The rows are grouped in 4 ways, from coarse to fine. Each group lies inside one group of the grouping before and may be the whole of it. The rows also spread widely along 12 directions, which tell nothing about the answers.
In the rows, zero is written as 128.
Known rows, each followed by its group in each grouping:
[183 164 125 179  94 159 144 113 165 105 136 143  94 110 118 138 113 164
 128 124 120  41 117 103 163 130 115 149 155 121] | mobi giz mog Soz
[142 117 152 144 133 131  97 134 119 161 154 132 151  67 110  99  54  99
 178 132 121 107  88  98 195  94 163 184 138 137] | mobi giz gar dit
[128 170 109 141  97  87 184 117 110  95 131 120 113 149 160 159 106 112
 163 180 134 146 166 126  90 136 104 150 124 155] | mobi giz mog Tuma
[146 137 142 107 111 153 184  83 170 162 131 134 123 113 145 153  78 141
 197 149 157  96 135 107 120 121 166 164  59 158] | tage zufu Bazat tus
[121  81 129 136 136 158 121 186 141 150 109 192 143 133 138 173 147 164
  65 104 129 132 110 129 129 105 156  97 139 127] | tage Dil giki Kob
[ 85 162 134 125 142 105  85 137  98 198 161 145 169  72 183 137  91 133
 139 176 196  84 179 104 145  79 195 116 140 133] | mobi zisik lifad Tede
[113 159  68 130 135  91 138 134 140 150 139 147  90 152 137 138  72 117
 181 163 162 121 108 123 123  61  89 130 130 140] | tage zufu tamel dira
[155 107 115 160 141 149 129 109 154 112 110 146 125  98 102 137  83 167
 147 150 136  78 126 110 138  67 160 138 125 126] | mobi giz gar baven
[137 172 128 141 125 131 152  88 162 135 150 135  92 124 134 143 144 131
 153 159 163  84 138 142 140 117 128 133 116 138] | tage Dil giki fodif
[151 119 128 120  91 141  92 172 116 133 140 153 130  88 132 126 134 104
  97 149 155 113  82 109 198 147 152 181 145 137] | tage Dil giki fodif
[146 218  90 149  79  94 181 157 138  93 148 146  84 184 165 148  90 167
 147 115 118 122 113 125 115 144  53 119 145 136] | mobi zisik lifad Tede
[113 136 110  98 154 156  49 146 134 151 133 171  88 108  80  96 155 174
 106  85 131 155  70 140 112 112  91  92 151  82] | mobi giz mog Soz
[100 139  90  99 173  96  74  97 107 121 124 123 106  92  89  85  93 130
 182 185 161 164 120 138 110  67 131 134 117 117] | mobi giz mog Tuma
[164 133 174 162 115 161 162 123 153 105 145 144  87 147  95 123 204 108
 110  80  69 143  95 157 139 192  82 140 141 131] | tage Dil giki Kob
[102  83 130 127 144 110  49 107  91 110  96  84 131  70  94 120 167  98
  92 167 124 147 152 134 151 118 159 160 155 121] | mobi giz gar dit
[107 151 113  48  98 134 102 166 122 154 166 184 108 120 141 143 177 124
 114 131 202 191  78 153 108 151 112 136 111 124] | mobi giz gar dit
[152 149 186 128  94 154 124 127 145 162 158 132 153  75 147 127 101 135
 138  94 123  89 113 108 196 163 178 175 114 142] | mobi zisik lifad Tede
[130 122 185  98 134 170 129  87 113 177 143 139 155  60 125 113 124 128
 173 147 143 139 158 102  87 149 191 156  88 131] | mobi giz mog Soz
[ 98  78 133  95 126 148  74 155 119 183 113 135 140  89 127 148 133 103
  98 125 146 149 101 119 152 115 161 151 128 128] | tage Dil giki fodif
[108 155 148 142 129 111 144 145 115 165 200 171 107 140 145 142 214  36
 128 168 173 143 139 162 133 145 105 137 153 148] | tage zufu Bazat tus
[102 120 152 135 134 155  93  98 164 217 134 107 111  93 127 150 122 104
 134  98 125  69 127 114 171 105 136 141 136 128] | tage zufu Bazat tus
[113 130  90  62 105  91  94 135  85  89 119 125 118 105 124 122 144 112
 132 198 183 202 117 139 107 137 132 170 107 135] | mobi giz gar dit
[117 112 122 159 136 121 158 112 143 116  72 118 137 143 155 187 114 181
 103 141 106 104 185 122 107 100 160 101 119 145] | tage Dil giki Kob
[108 187 108  89  72  98 134 121  97 146 142 109 115 113 183 157 119 103
 149 179 177 142 162 106  98 160 114 164 122 145] | mobi giz mog Soz
[123 139 161 113 117 123 156 103  89 115 147 129 138 103 145 129 181  97
 141 188 157 168 187 136  73 172 161 153 103 144] | mobi zisik lifad Tede
[124 124  96 123 105 106 118 141  92  73  83 115 124 126 139 144 131 162
  94 163 122 157 161 117  91 140 131 132 134 127] | mobi zisik lifad Tede

New rows. What belongs after each?
[105 175 130 136 129 100 129 160 145 119 166 177  99 173 141 164 201 141
  84  97 143 154 119 186 133 132  81  81 158 126] | mobi giz gar baven
[139 141 150 126 151 140 153  73 149  83 105 128  95 143 100 125 194 179
 120 131 107 148 156 163  88 155 131 100  98 127] | tage Dil giki fodif
[150 178 168 110  81 179 146 100 144 170 158 126 105  96 141 124 136 141
 153  93 125 100 125 102 109 191 117 154 111 122] | mobi zisik lifad Tede
[131 156 109 140 131 134 108 179  84 116 122 179 130 133 136 106 122 202
  98 125 108 141 138  96  68 133 108  75 167  99] | mobi zisik lifad Tede
[112 114  91  99  96 125  70 148 130 139  84  98 122  97 134 145  63 161
 111 107 124 125  97 100 159 106 133 157 129 121] | mobi zisik lifad Tede
[136 163 109 133 109 129 137 130 179 127 156 151  85 134 129 156 130 138
 134 112 163  99  91 157 164 104 106 137 125 129] | mobi zisik lifad Tede
[123 169 119 120 102 104 155 159 136 102 111 153 106 193 158 165 157 184
  84  90  97 160 132 143 110 169  86  91 131 140] | tage zufu tamel dira
[ 88 136 139  51  94 122  59 148 107 179 131 110 122  95 147 133 160  99
  96 112 154 178  94 132 165 177 130 161 121 132] | tage Dil giki fodif
[194 175 111 142 106 168 155 109 130  85 146 172  90 110 102  96 133 180
 160 170 146  85 118  96  82 143 108 136 131 111] | mobi giz gar dit
[140  96  75 126  99 132 103 164 136 126 103 135 124  96 128 148  41 136
 137 150 155 104  82  94 164  69 146 177 129 130] | mobi zisik lifad Tede
[151 204 145 112 119  88 110 123 144  76 178 165 120 106 131 102 157 157
 128 155 181 118 107 176 218 150 160 148 113 147] | mobi giz mog Tuma
[138 172 136 145 168  81  92 113 137  80 143 136 115 122  86  74 101 170
 154 115 106 137  94 165 195  98 125 120 137 127] | mobi giz gar baven
[ 92 144 118 110 144 143 106 144 111 183 128 152 122 124 139 131 111 170
 134 103 127 151 136 110  57 108 109  80 136 103] | mobi zisik lifad Tede
[122  64 167 156 188 137 101 117  94 147 106 124 161  82  87  86  98 110
 154 140  74 157 135 110 127  97 177 141 132 130] | tage Dil giki Kob
[130 142  90 113 131  83 126 128 142  64 110 147 110 145 129 141 139 162
 115 184 173 134 130 160 161 107 150 133 103 150] | tage zufu Bazat tus
[112 164 131 107 108 118 112 136 118 131 157 139 104 121 139 131 178 114
 113 130 153 155 127 150 120 158 108 133 136 124] | mobi zisik lifad Tede
[116  86 155 161 125 123 164 177  99 155 178 176 156 117 151 164 152  28
 132 170 159 163 138 142 125 112 156 167 143 155] | mobi zisik lifad Tede
[135 151 126 126  65  87 185 150  99 131 109  91 154 140 193 160  17 113
 174 148  98 144 137  76 145 154 133 190 108 179] | tage Dil giki fodif
[ 91  93 137 148 124 136 122 189  87 185 115 158 170 120 168 178 102 125
  92 117 104 145 161  90  86 111 142 108 166 130] | mobi giz mog Tuma
[ 83 149 147 129 126 110 126 152  81 182 137 134 133 151 165 147 165 105
 105 115  98 166 175 113  76 163  96  97 163 135] | tage zufu tamel dira
[127  89 158 141 155 106 118 113 123 144 124 122 167  85 122 120  79  95
 165 165 129 121 139 120 192  88 208 179 104 165] | tage zufu tamel dira
[136 150 140 129 155 123 112 116 123 120 119 130 116 123 100  83  98 170
 155 113  88 144 106 125 136 127 123 116 124 122] | tage Dil giki fodif
[114 119 126 131 141 157 123 140 139 159 167 179  97 119 113 145 193  96
 118 138 171 137 116 156  93 105 114 116 141 111] | mobi zisik lifad Tede
[145 112 165 172  94 137 139 124 106 104 116 101 127 117 125 149 168  96
  94 120  72 127 158 115 131 179 116 163 164 137] | mobi giz gar baven
[120 122 145 131 179 115  68 130 131  92 150 169 111 106  71  94 204 128
  96 131 139 165 100 195 171 113 140 115 145 116] | mobi giz mog Tuma
[146 145 122 131  82 124 162 170  99  99 127 148 109 160 146 142 158 116
 103 136 105 168 116 119 104 187  84 143 147 140] | tage Dil giki fodif
[170 136 126 163 134 201 144  88 158 145 137 166  94  88  95 124 128 167
 156 146 139  51 136  95  80 101 129 122 134 103] | mobi giz mog Tuma
[ 87 141  97  94 127 100  87 102 105 114  96  94  94 120 123 141 160 134
 112 153 139 176 157 143  81 132 103 124 131 117] | mobi giz mog Soz
[109  95 136 138 173 143  68 186 101 162 136 199 157  99 121 117 156 149
  75 142 149 129 118 125 143  88 174  89 164 113] | tage Dil giki fodif
[116 159 115 136 122 118 111 153 114 133 106 126 123 139 141 126  75 194
 121  84  79 135 128 102 105 125  98  96 151 113] | mobi zisik lifad Tede
[108 198 111 146 128  61 129 124 160  83 122 114  92 179 140 154 118 180
 115  86  96 139 125 179 173 119  79  95 143 139] | mobi giz mog Tuma
[ 86 115  79 102 146 133  95 128 147 153 117 149  81 130 107 160 145 131
 123 132 162 156 109 154  82  71  91 105 132 108] | mobi giz mog Tuma
[131 157 134  92 128 132 102  71 112  95  97  91 107  94 105  90 140 187
 141 137 111 151 156 122  82 165 136 130  98 112] | mobi zisik lifad Tede
[131  84  84 125 110 133 130 125 196 104  95 126  94 124 114 190 101 137
 120 125 161 112  84 159 174  63 142 165  98 138] | mobi zisik lifad Tede
[160 123 161 188  88 145 186 139 113 137 133 130 156 109 159 164  81 104
 144 143  90  89 163  77 127 146 146 173 146 154] | mobi giz mog Tuma
[166 101 112 133 121 132 149 129 145  50 104 149 100 134  81 126 125 145
 135 136 106 169  87 151 129 126 119 162 107 134] | mobi giz mog Tuma
[132  81 122 132  94 159 138 148 145 138 107 143 127 117 135 194 137 123
  95 125 135 121 123 118 121 116 141 153 131 134] | mobi giz gar dit
[111 156 152  85  90 141  77 140 121 198 150 126 148  73 163 139 102 134
 124 105 158 107 114  95 168 146 154 156 128 130] | mobi giz gar baven
[ 98 149 100 100 169 106 115  55 160  98 111 104  68 132  89 122 157 160
 160 148 154 161 143 186  84  88 112 105  88 114] | mobi zisik lifad Tede
[167 124 146  99  78 173 136 183 138 109 117 196 146 119 146 155 139 208
  72  89 127 141  97 111 129 182 157 131 111 127] | mobi giz mog Soz
[ 90 203 138 119 152  53 148 101 106 154 148 108 128 157 160 108  71 132
 204 135 107 165 162 131 117 120 111 112 110 158] | tage zufu tamel dira
[144 101 116 135 127 183 202 129 171 142 120 183  90 166 119 179 149 145
 141 120 131 144 111 137  48 111 101 109  99 128] | tage Dil giki fodif
[129 165 172 182 103  89 168 129 122  92 139 105 129 157 159 159 158 117
 102 101  73 134 171 155 157 178 114 133 154 154] | mobi zisik lifad Tede
[121 133 152 115 127 139 140 109 157 160 160 144 109 114 130 150 169  89
 142 142 169 128 114 159 153 128 145 152 104 146] | tage Dil giki fodif
[ 90 170  87 136 148  63 126 133 109 117 151 143 104 146 142 142 124 105
 153 185 168 157 147 160 110  78  99 113 147 138] | mobi giz mog Tuma
[113 115 133 116 118 180 149 113 168 183 126 148 105 120 137 182 145 146
 128 100 147 115 135 130  74 111 128 113 106 117] | mobi zisik lifad Tede
[111  96  64 112  91  92 126 132 148 102  92  88  64 162 112 177 132  59
 123 141 129 171  84 153 152 110  65 189 127 151] | tage zufu tamel dira
[168 196 149 158 108 138 198  89 166 100 158 157  98 143 141 148 146 166
 156 136 137  87 154 140 112 151 120 125 112 140] | mobi giz mog Soz
[137  99 168  81  98 183 148 133 115 168 142 153 141  89 130 131 139 109
 150 120 137 179 116 109  74 176 155 170  84 132] | mobi zisik lifad Tede
[144 130 169 153 116 154 129 120 122 162 130 129 143  98 139 125 121 133
 126 125 101  81 153  87 147 156 157 145 137 139] | tage zufu Bazat tus
[141 102 126 109 154 135 106 119 101 107 123 145 118  95  82  80 137 115
 152 177 137 173 104 130 115 122 147 153 112 125] | tage Dil giki fodif
[106 169 157 122 125 157 104 101 128 218 158 121 113  90 137 125 114 120
 163  98 123 105 137  99 104 134 111 126 143 111] | mobi giz mog Soz
[110 204  85 100 155  68  94 108 127  77 145 151  91 135 116 102 148 183
 142 177 189 148 130 173 125  93 112  91 124 120] | mobi giz gar baven
[121 182  72 106 128 101 118 128  94  96 111 130  84 152 112  99  99 182
 160 145 111 178 120 111  42 124  53  98 141 105] | mobi giz gar dit
[149 149 114 133 144 187 113  83 138 143 118 157 104  84 104 117 134 210
 141 159 157  61 160  87  51  99 140  91 129  92] | mobi giz gar baven
[180 140 152 143 119 124 174 121 138  72 121 155 132 137 119 113 117 167
 145 139 101 129 126 125 149 159 156 153  97 157] | tage zufu tamel dira
[107 131 102 143 142  89 108 176 127 112 129 163 124 149 130 149 105 143
 108 118 124 157 102 154 155  83 111 110 155 132] | mobi giz mog Tuma
[ 80 133  81 129 160  86 119 132 116 141 107 138 113 154 144 155 118 143
 128 172 151 138 168 133  89  68 118  87 136 133] | tage zufu Bazat tus
[109 189  79  97 119  69  47 105 108  88 104  78  85 107 120  93 129 150
 115 166 147 130 117 135 179 134 105 143 146 124] | tage Dil giki Kob
